Each new row is followed by its nearest point in the smallest flat space through zero that holds the last named rows.

Q_737, 3 rows:
[[  1   8  23 -14   9   6  25 -18 -18  -7 -16   5  -1 -13   2  33]
 [-51  51  10  18  29  -6 -14 -11 -19   0   4  45  31   9 -22 -15]
 [ -2  28  11  -7  16   0  51  15 -18  10 -17 -17  15  -7  -2  24]]
New rows:
[-13  -5 -10  21  -5  31   6 -23  22 -29  -4  12  -6 -23  27  19]  [  4 -10  10  -7  -3   4  -7 -19  -3  -9  -3  10  -9  -6   3  11]
[-20  -2  23  -8  17 -10 -11   6 -24  -7  -8  -9  18 -35  -7  -8]  [-10  13   8   0   8   0   5  -6  -9  -1  -4   9   6  -2  -4   6]
[ -7 -22 -32   9 -33   5  10  30  13  21  17 -13 -11  -5  36  12]  [ 20 -18 -17   0 -13  -2   4  21  15   8   4 -27  -8   3   7  -9]
[  8   8   8 -15  26  21 -22 -26 -31  -1  29  31 -36   6  20  -1]  [ -7  -5  13  -3   1   4 -20 -29  -5 -14   0  26  -7  -4  -1   7]
[-28 -24 -13  -2  30 -25 -26  30  26 -20 -33  33  13  19 -31  18]  [-14   8  -2   8   4  -2 -16  -4   0  -1   6  15   6   5  -6 -12]

Q_648, 3 rows:
[[-22   3  -5   9   3  35  26  -5 -36 -27   3   0  40 -33  52  -5]
 [  5   1  -6  14  -2  -8  26  28   0 -10  38   0   3 -17   9  37]
 [ 11  12   5  22  -9  27  17  11 -35  -8 -34 -34  42   1  62  17]]
New rows:
[ 10 -31  -9  33 -13   8 -17   1  -6  -1  -2  16  34  33  29  31]  [ 11   5   2  11  -5   4   7  11  -9   0 -10 -16  12   4  20  15]
[ -9  17  29 -32  -4  16  -7 -15 -23  -8 -15  32  13  -1 -31  35]  [-5 -1  0 -4  2  2 -3 -7  0 -1 -1  5 -1 -2 -3 -9]
[-36   4  -1 -12  35   9  34 -33  14 -13   8  30  -2  25   1  30]  [-13  -4  -4  -4   5   2   5  -4   0  -8  17  14  -1 -14  -4  -6]

Q_202, 3 rows:
[[-14  20  12 -51 -26   2 -20  29 -18 -20   7 -18   6  20   0 -28]
 [-44 -11  21  -3   1 -24  -2 -31   3   2  55 -27  -7  -2 -20  -6]
 [-23  11   2   0  11 -21  38 -11 -43  -9  18 -19   7   8 -15   1]]
New rows:
[-18  -4 -20  -9 -12   3   8  22  16   0 -45 -22  17 -39 -18 -10]  [  9   4  -3  -4  -3   6  -3  10  -1  -2 -12   5   2   2   5  -2]
[ 58   8  14 -17  20  16   7 -11   8   3  -8  31   3 -29 -24  29]  [ 21  -4 -11  17   7   9   3   2   9   7 -22  16   0  -7   8  11]
[  8  -3  -8  26 -12   7  -1  23  32  25  12   7  14 -51  57  25]  [ 18 -14  -6  20   4  11 -13  -5  31  13 -13  17  -6 -12   8  10]
[ 25   7  19   6   2  -6  17   7  16   4 -23   4   5  -8  29 -12]  [ 16   1  -7   5   1   8   0   8   4   2 -18  11   1  -2   7   4]
[ -8 -22   4   2  20  11  11 -17   6   5  18  16   0   7 -33   9]  [ -8  -9   2  15   8  -8   7 -17   5   6  13  -2  -4  -6  -6   7]

Q_940 (3 x 16):
[[-11  -3  -8   3   1  16 -18 -16  18  14  -1  -6  11 -11 -24   9]
 [ -4  -1   2 -33  15 -32   0   3 -18 -24 -15 -13 -24  -3 -27  42]
 [-34  28  22   0 -23  25 -13  15  13  -3   8  27  18  33  -7  -9]]
New rows:
[ 13  25  30 -22 -20 -29 -30 -22  -4 -35 -17 -27 -12   8  32  -9]  [  2   5   8 -11   1 -16  10  12 -14 -15  -3   3 -11   9   6   5]
[-12   8  16  23   4 -37 -13  15   5 -14  -4  24  37 -15 -30  21]  [-14   7   5 -10  -2   1  -9   1   3  -5  -3   2   0   6 -18  14]
[  2  17  29 -31  17  -7  -7  19   7 -31  23 -26  31 -15  -9 -36]  [-5  6  6 -4 -3 -1  1  6 -3 -6  0  5 -1  8  1  0]
[ -2  32  22  12   8  -7 -33   6 -24   3  26  28  -9 -13 -18  27]  [-15   9   7 -11  -3   0  -7   4   1  -8  -2   4  -1   9 -15  12]
[ 22  13 -11  31 -19 -12  -7 -12  18  31  -3 -33 -32 -31 -27 -32]  [ 14 -17 -17  14   8   7  -3 -18  10  18   1 -13   5 -23   0  -5]

Q_818 (3 x 16):
[[ 25   8 -11  16  -8  18 -11 -22  -7 -38 -10 -38  24  -4 -20  45]
 [  4  -3  33  15 -22   9  16 -12  -1   6  -2  -1  44   5 -28 -10]
 [ 15 -41 -12 -31  15 -40  10  19  -4  27   1   6   9 -35  -7 -17]]
New rows:
[ 11  -9 -33  -6  -9  19  19   8   9 -31  -4  10   6 -17  -3   9]  [ 10  -3 -11  -2   3  -2  -5  -2  -3  -9  -3 -11   2  -8  -3  14]
[ -7   6 -24   0  16   2  -5  10  -5 -35   2 -27  38   2   9   2]  [ 11   1 -10   2   1   3  -6  -6  -3 -15  -4 -16   5  -5  -6  19]
[  8   1  35  -9  -7  14 -21 -20 -53  20   6   0 -31  22  15  -7]  [-12  11   7   5  -2   8   0   0   3   2   2   9 -10  12   8  -7]
[  0  14  -2 -11 -19   5  -1   1  -7   2 -49  -8   3 -53   8   7]  [ 10  -7  -8  -4   3  -5  -2  -1  -3  -4  -2  -9   6 -10  -5   9]

Q_380, 3 rows:
[[-10  -6  -7  40  18 -37   8 -18  -3 -17  -9 -39  29  22   7   6]
 [  5  31 -58  36 -27  19 -25 -15  54  49  -1  32   2  45   3  21]
 [ 11  -5 -12  14  24  26  28 -49  18 -12  15  31 -55  -4   1 -48]]
New rows:
[ -6 -21 -10  -7  13  52   3  -7   1 -49 -15   0   1 -17 -16  14]  [  2  -5   9  -8   6   5   8  -3  -6  -8   3   3 -12 -10  -1 -11]
[ 20   1  17 -37   6  -7   3 -17   1  27 -24 -53   2   9   8  -6]  [ -3  -4   8  -3   2  -9   1   6  -9  -6  -3 -12   9  -3   0   4]
[ -4  21   6   0  11 -12  -3 -53 -15 -11  17  20 -20  -6  -4 -45]  [  4  -7  -1   8  18   8  19 -27   3 -14   7   9 -28  -5   1 -28]
[-25 -11   1  17 -25   3  -5   3  -9 -53   0   3  -3  10  44  30]  [ -3  -2   2   6   3 -11   0   1  -4  -5  -3 -13  11   3   1   5]

Q_698, 3 rows:
[[-22  41  -7  23 -18   4  14   5   9  -9 -27 -13 -25   2  -3 -11]
 [-18 -27  32  -1   2 -29  35  19   1   0   9 -30  17  16 -35 -23]
 [ 22  -2  13  -1  -9  10  26 -16 -33  21  19   1 -10  42  29 -32]]
New rows:
[-10  22 -46 -29  -6 -13   4  -4   0 -16  -3  -4  -6  -5 -24  -9]  [-10  12  -5   6  -3   0  -3   4   9  -7 -11  -3  -5  -9  -6   4]
[  4   4  -5 -17  -4 -29 -14   1  16 -40  31  -8 -15  -7  -2  17]  [ -4  -5  -3  -3   5  -4 -10   4   9  -5  -2   1   7 -13  -8  11]
[ -3 -16   2 -24  11  28 -44   0   5   4  -2   3  42  -3  34 -53]  [ 16 -15  -1 -11   7   5 -10  -8  -9   7  13  12   7   1  11   5]
[  1 -12   5  28  14 -22   4   2 -35   4  14   3   1  -2  17  25]  [  8 -10   3  -6   3   0  -1  -3  -6   4   8   4   5   4   4   0]
[-29  -6 -18  13  12  -6 -14 -11 -36  29  53  53 -39  -2  -7   3]  [ 16  -4  -5  -6   2  10  -8 -11 -10   7   9  13  -1   4  18   3]
[ 14  -7 -26  -2  19  -2 -38 -48   4   4 -17  -7 -21  12 -53  -7]  [  0   1  -6  -2   3   2 -11   0   5  -3  -3   5   2 -10   0  10]

Q_720:
[[  8   2   6  -5  40  18  -5   1  12 -67  15   1  -2  33 -16   6]
 [ 42  -8 -20  -3  10   7   6  16  -1 -59  19   5 -36  17 -26  -4]
 [ 26 -24 -21   7  42   1  -6  19  27   4  12 -27 -30  22 -27   6]]
New rows:
[ -2   7 -38  16  33  40 -17  17   7  -1   8 -12 -16  34  13  12]  [  7 -10  -4   3  33   5  -6   7  18  -7   7 -15  -8  19 -14   6]
[-14  53 -16   3 -15   1   3   0   7  12   9   7  53  -8 -12 -40]  [-18  11  12  -2 -14   0   1 -10  -9   5  -7   9  18  -9  14  -1]
[  4 -31   2  10  14   3  32 -15  23  -3  11  11 -26 -19  10  20]  [ 9 -6 -7  2  5 -1  0  5  4  2  3 -5 -9  3 -6  0]
[  9  -1  -2   7  42 -17  -3 -16 -53   7   0  18 -16   2 -12   6]  [ 6 -2 -3  0  2  0  0  3  1 -5  2 -1 -5  2 -4  0]

Q_258:
[[ 16  -9 -18 -11  -9  53 -21 -17  -7  22  27   4 -40   1 -34  -5]
 [  6 -26  41 -13   7  10  -8  16 -50   7 -10 -15  31  23  28  23]
 [  7  20  12  18  48  20 -35  20 -44  -3 -12   0  -4  26  22  18]]
New rows:
[ 20  -2  -7 -22  -6 -26 -14 -56   5   0   0  32 -23  41  22  31]  [ 2  0 -1 -1  0  5 -3 -1 -2  2  2  0 -4  1 -3  0]
[-34 -26  -2  44  12   3  27  13 -10   8   4  27 -23  39 -24 -26]  [ 1  7 -7  5  5  4 -5 -1  2  0  2  3 -9  0 -4 -2]
[-46  34  15  -4 -33  33  -7  16  -5 -18 -12  16  35   8 -19 -17]  [-1 -1  2  0 -1 -4  2  1  0 -1 -2 -1  4  0  2  0]
[-23  -5  -5  18 -10  22  46   4  45  46 -19   6  30 -20 -15 -10]  [ -5  -8  -6  -7 -23 -16  20  -9  25  -1   4   0   4 -14  -9 -10]

Q_85 (3 x 16):
[[ 33   5  38 -10 -20  10 -18   1  41 -12 -16   1  28  45  24 -34]
 [-25  12  42  34 -61 -10   8 -13  -3  -4  10   5 -23  66 -45  -3]
 [-16  19  54   3 -21 -17  12 -10 -14 -24 -30  28  15  76 -45   0]]
New rows:
[ 15 -10  15  37   2  18 -22  -6   2   3  13   2  -5  18   5 -23]  [  7   0   9   7 -20   5  -7  -1  16   2   8  -7  -4  13   6 -12]
[-53  -2  19 -12  15 -12   0   8 -24   7  -3 -33 -16 -15 -20  14]  [-21   1 -10   6   6  -9  12  -2 -24   2   3   5 -12  -9 -21  18]
[  6  42 -38  -1 -22  -4  48  24   1   2  -1 -12 -11  28  13 -20]  [ -1   0   3   6 -11   1  -1  -1   4   2   6  -3  -5   6  -2  -3]
[  0  40  16  28   0  53  26  -1  28   0   3  -1  -7  25   0 -13]  [  5   2  16   8 -22   3  -5  -2  14  -1   4  -3  -2  22   1 -11]
[16 13  8  2  3 26 17 17 53 -6 12 12 27 -1 24  2]  [ 22  -2   6  -9  -1   9 -12   4  24  -1  -4  -5  14   3  24 -17]
[ -3  -4  10   0 -11  -8   7   1  10   9  -8  15   6  -5  18 -25]  [ 8  0  5 -2 -4  3 -5  1 10 -1 -2 -1  5  6  8 -7]

Q_351 (3 x 16):
[[ -6  19  20 -24  -6 -39  16  -2   2  -8 -14 -19 -55 -15  -7   0]
 [-23 -11 -21  -5  -8  17 -29  59  18 -45  15  40 -29 -15 -21 -19]
 [ 18  17  -8   3 -15 -13 -12  42 -34 -36  22   7 -45 -13 -33  29]]
New rows:
[ 25   4 -47  17  17  -9 -49   3  -7   9   3 -41  37  -5  15 -24]  [ 8 -6 -8 13  3 16 -4 -5 -7  8  7  4 29  9  4  6]
[-34   7  -8  -5  -3  -3   8   2  -4   1  19   0 -35   7   4  22]  [ -1   6   3  -6  -4 -10   1   8  -2  -9   0  -1 -20  -6  -6   2]
[  4  -9 -22  -7 -19   7 -40 -15 -22  -3   7   1  40  -9   8  22]  [ 13  -5 -10  16   1  17  -7   1 -14   4  12   6  27   9  -1  11]
[ 20   7 -16 -10  17  -2  11  21 -53   6   2 -11  10   8 -53   3]  [ 22   9  -5  12  -5  -2  -3   8 -30  -6  14  -3  -2   1 -13  27]
[ 15 -53  43  -1  26   7  -5   3   0   9 -16 -53 -25   2   8 -11]  [ -4   4  11  -8   2 -12  11 -16   6  10 -11 -12  -5  -1   7  -5]

Q_986 (3 x 16):
[[ 39  10  58  31  24   0  39 -19  -5  34  17  -9  23  14  -7 -12]
 [ 27 -26  14  24  -6  11 -20   5  34  -2   5  13  20  -2 -50 -33]
 [ 39  16  56   2   8 -13 -43  15   1   9  -8   2  17 -25 -18 -20]]
New rows:
[ -6  18 -11  -4  15  -6 -14   6  -8  28   5  53 -50  21  -1  38]  [-12   7 -10 -11  -1  -4   1   1 -10  -3  -4  -3  -8  -1  15  11]
[  9  11  -7  -6  10  -1 -11   1 -25 -12   7  -1 -47  -9   0 -20]  [ -4   7  -1 -10  -1  -5 -11   5  -6  -3  -5  -1  -4  -7   8   5]
[ 11   6   0 -19 -23  38  23  25 -41  49 -15   5 -14   0  -6 -27]  [ 3  5  8  1  5 -2  8 -3 -5  5  2 -3  1  2  5  2]
[ -5  22  -2   1  15  38  25  -2   3 -27  -6 -13 -29   1  27   7]  [-13   5 -11  -5   2  -1  18  -6 -11   2   2  -5  -8   7  18  13]
[  1   5  -8   6 -23  12 -32  38   2  -8   2  17   9 -10 -43  16]  [  3 -11  -7  -4 -11   1 -35  14  16 -13  -7   9   2 -13 -21 -12]

Q_231, 3 rows:
[[-24  17   6  27 -29 -19 -20  23 -50  14 -60   4   3  -9  26  12]
 [  6 -39 -25 -17 -13  40  33  37 -15  17 -12  12   0  29 -10   1]
 [  7 -14 -21  19   0 -15  10  14  -9  47 -38 -19  31  26   6   1]]
New rows:
[-16 -23   1  18 -17  14 -17  -3  27  -1  29  13 -27  21 -33  27]  [  3  -7   0 -13   2  15   7   0   8 -11  18   7  -9   0  -8  -2]
[ 11  12  21 -32   7  17   9 -19  17  -6  17 -10   8 -20 -30  16]  [  6   0   4 -11  11   6   2 -13  19 -15  28   1  -7  -4  -9  -4]
[ 36  22  -5  25 -10 -26 -27  27  36  -4  16  24  34  24  20   3]  [  4   5   0   9   9 -17  -4 -11  10  10  -1 -12  12   1   2  -2]
[-11  -2   4 -15   0  -6   0   3  23  -1  -6 -28  13  16 -24   2]  [ 7 -4 -5  0  8 -3  5 -5 11  8  5 -7  8  7 -4 -3]

Q_809, 3 rows:
[[-19   6 -33  -8  37 -34  14  -9 -26  16   3 -66 -10 -14   3 -10]
 [-11  44  -4  16  12 -19   6  -1 -28 -15  26  25   9   2 -32  25]
 [ 28   0  11 -37   6 -12   2 -10  23  -7  31 -10  29  16 -24 -20]]
New rows:
[  8  21  38 -15 -46  23 -25  11  53   2  20   5 -13  -1 -36   5]  [ 22  -6  23 -11 -19  15  -7   1  25 -11  10  32  17  14 -10  -4]
[  7  21  31  -2  -2 -18 -22  15 -11  -4  24   5 -10  -2   0  28]  [ -1  16   3   6   0  -4   1   0  -7  -8  10  17   5   3 -13  10]
[ 31 -14  36   0   0  -4  44  25  -1  -1  44 -15 -53  -3   6 -26]  [  7  -8   1 -12   2  -2   0  -3   9   2   2 -12   4   2   1 -10]
[-21  14  -4  23  40  11 -25 -14  15   0 -20  -6   0  21  53 -13]  [ -9 -10  -7   8  -1   5  -1   3  -4   8 -17 -11 -13  -8  17  -1]
[ -7  -5  14 -28  -6   7 -31   6   2   2   0 -53  -1  -5   3   4]  [  4 -14  -5 -14   6  -4   2  -4   8   8  -3 -27  -1  -1   8 -15]
